The rows of a group lie close to one hidden flat surface of 7 dimensions, which passes through zero. Surfaces can cross.
Known rows, each followed by its group:
[6, 12, 5, 7, -1, 12, -1, 4, -6, 2, -11, 11, 19]  S
[27, 13, -16, 4, -17, 22, 2, 0, 4, 9, -14, -7, 14]  X
[-1, -24, 15, 21, 25, 0, -20, -2, 9, -5, -7, 2, -25]  G
[22, 7, 13, 17, -7, 27, -8, 7, 1, 2, -13, 30, 26]  S
[27, -20, 22, 14, -9, 4, 4, 1, 8, 10, -6, -15, 7]  K
[-29, 14, -19, 10, 29, 8, -16, -20, -23, -10, -21, 3, -6]  K
[-13, 2, -4, -11, 36, -6, -10, -4, -14, 3, -14, -9, -11]  X
[-17, -21, 2, 1, 32, -19, -15, 9, -7, -15, -4, 14, -2]  S
[16, 6, 32, 1, 14, -5, -19, -13, 13, 7, -15, 4, -9]  S
[7, 8, 0, 17, -30, 26, 1, 17, 11, 18, 34, 5, -14]  G
[3, 11, 19, 3, 3, -18, -5, 4, 0, -8, -10, 12, 17]  S
[-1, 10, -33, 4, 9, -3, 2, 23, 12, 25, 13, -8, -11]  X
[-16, -12, -17, 7, 6, 4, 0, -1, -4, -17, 0, 8, -11]  K
[1, 3, 2, 8, 8, -18, 3, 10, 22, 18, 12, -6, -18]  X
[2, 0, -4, -13, 17, -19, -5, -3, -10, -21, -30, -3, 14]  G
[-14, 25, -17, 4, -21, 21, -3, 30, -22, 2, 28, -4, -2]  G
[-19, 1, -12, -20, 33, -22, -4, 20, -5, -1, 3, 5, -9]  K
[1, 6, -17, -10, 14, -7, 7, 6, -4, -4, -20, 1, 14]  G
[31, -11, -17, 13, -11, -3, 3, 30, 26, -15, -11, 20, 9]  G
[-12, -4, 16, -1, -6, -31, -8, 4, -1, -20, 11, 18, 18]  S
[11, -16, 6, 46, -10, 13, -25, -9, 19, -4, 3, 5, -13]  X
[-19, 6, -3, -5, 32, -13, 20, 3, -20, 1, -22, -6, 10]  X
[-1, 30, 0, -21, -20, -8, 12, 1, -6, 10, 11, 0, 20]  S
[23, -3, 20, -12, 1, -7, -2, -4, 19, 3, -9, -1, -11]  X
[-2, -15, -13, 12, -18, 16, -4, -16, 17, -24, 7, 11, -29]  K
[4, 4, 11, -1, -14, -2, -6, -9, -5, -11, -3, -3, 7]  G
[14, 21, -19, -2, -8, 2, 0, 20, -5, -12, -17, 3, 17]  G
[7, -15, 5, 3, -17, -6, -19, 7, 28, 3, 35, 7, -26]  X
[-23, -2, 6, 0, 8, -19, -9, -16, -13, -14, 2, -4, -2]  S
[16, -27, 8, 14, -15, 8, 9, 4, 6, -5, -1, -6, 1]  K
[3, 5, 18, 25, -9, 15, -4, -20, -11, -6, -17, 0, 13]  K
[-2, 5, -23, -5, 0, 7, -10, -15, 11, 5, 2, -5, -16]  K

New rows. What belongs after each?
[5, -11, 27, -10, -24, -15, -12, -4, 1, -24, 15, -3, -1]  G
[-19, 14, 7, -3, 1, 12, -3, -11, -19, 13, 13, -13, -6]  G
[14, -32, -13, -10, -13, -21, 26, 11, 30, -6, 9, 19, 13]  G
[3, -18, 18, -13, 6, -8, -7, -3, 2, -18, -2, 7, -6]  X
[-16, -2, -14, 13, 1, -1, 3, 8, -8, -1, 11, 4, 1]  X
[16, -6, 24, -4, -9, -15, 7, 22, 5, 7, 10, 2, 18]  K
[6, -2, 10, -14, -13, 2, -5, -10, 17, 9, 20, -3, -18]  S
[-18, 7, -4, 2, -17, 3, -2, -4, -9, 0, 26, 4, 2]  X
[-6, 3, -27, 20, 3, 3, -14, 5, -12, 3, -3, 3, 26]  K
[21, 5, 0, 0, -3, 3, 9, -6, 28, 22, -3, 3, -5]  G
[20, 12, 15, -27, -24, -6, 19, -1, 14, 8, 6, -1, 8]  X
[6, -22, -26, 9, -2, -3, 22, 17, 15, -4, -2, 20, 14]  G
[8, -4, -10, -18, -6, -21, 14, 27, 14, 3, 15, -2, -5]  S
[-1, -4, -15, -18, 16, -16, 17, -1, 5, 3, -11, 3, 10]  G
[-4, 10, 9, -5, 6, 4, -4, -10, -5, 9, 1, -10, -7]  G
[-22, -15, -5, 1, -4, -5, -4, -25, -3, -8, 14, -19, -24]  S
[10, -9, -13, 0, -18, 11, 8, 20, 8, 0, 14, 15, 8]  S
[-3, -5, -8, 25, -19, 20, 3, 18, 2, 3, 24, 10, -5]  G
[-12, -18, 12, 4, 24, -5, 4, -30, 0, 7, -12, -1, -3]  G
[-10, -8, 29, 3, -21, 9, 9, -43, 1, 15, 20, -4, -1]  G
[-11, -25, -11, 2, 28, -5, -7, 1, 2, -5, -3, -9, -28]  S
[-12, -28, -9, 3, 3, 3, -10, 10, -3, -13, 19, 21, 0]  S
[16, -16, 25, 21, -12, -11, -8, -13, 23, -13, -4, -6, -17]  S
[-2, -7, 13, -8, 16, -3, -19, -2, 3, 1, 5, 18, -3]  S
[3, 32, -6, -24, -3, -1, -9, 23, -6, 7, 9, -13, -11]  G
[-6, 14, 4, -8, 4, 14, -4, -26, -6, 13, -1, -12, -9]  S
[-3, -12, 6, -1, -31, -6, 23, 12, -2, -19, 14, 15, 20]  X
[-25, 14, -5, 22, -7, -2, 3, -4, -7, 14, 21, -2, -4]  X
[-22, 15, -15, 23, 0, 6, -14, -5, -3, 19, 24, -7, -15]  X
[-8, 0, -1, 12, 22, -4, 0, -17, -8, -2, -25, -27, -18]  S
[7, 19, 28, -4, 1, -14, -9, -15, 5, 5, -10, -1, 4]  S
[3, -21, 3, 19, -1, -15, -14, 19, 9, -14, 7, 19, 6]  K
[31, -13, 12, 13, 6, 19, -10, 4, 25, 8, -13, 3, -17]  S
[-14, -12, 15, -3, 1, -2, 14, -38, -2, 11, 1, -4, 5]  G
[5, 15, 11, 14, -9, -2, 2, 0, -9, -6, -16, 11, 28]  S
[34, 10, 2, 8, -26, 10, 0, 13, 30, 8, 4, 9, -4]  G
[13, 5, 7, -28, 8, -23, 18, 13, 16, 13, 0, -5, -6]  X
[5, 19, -10, -4, 7, 4, -15, 26, -4, -4, -4, -4, -8]  G
[6, -9, -1, 34, -36, 7, 5, 8, 10, -6, 19, 12, 8]  X
[-3, -7, -21, 20, -4, 15, 9, 19, 0, 3, 5, 13, 4]  G
[-2, 4, 24, -12, 17, -25, 4, 25, -9, 5, 1, 5, 15]  K
[20, -9, 8, 0, -17, -9, -15, 27, 18, -16, 14, 6, -15]  G
[-1, -5, -27, -10, 2, -14, 17, 10, -10, -21, -21, 8, 33]  G
[-18, -7, -29, 1, -5, 3, 8, 20, -17, -11, 13, 7, 15]  X
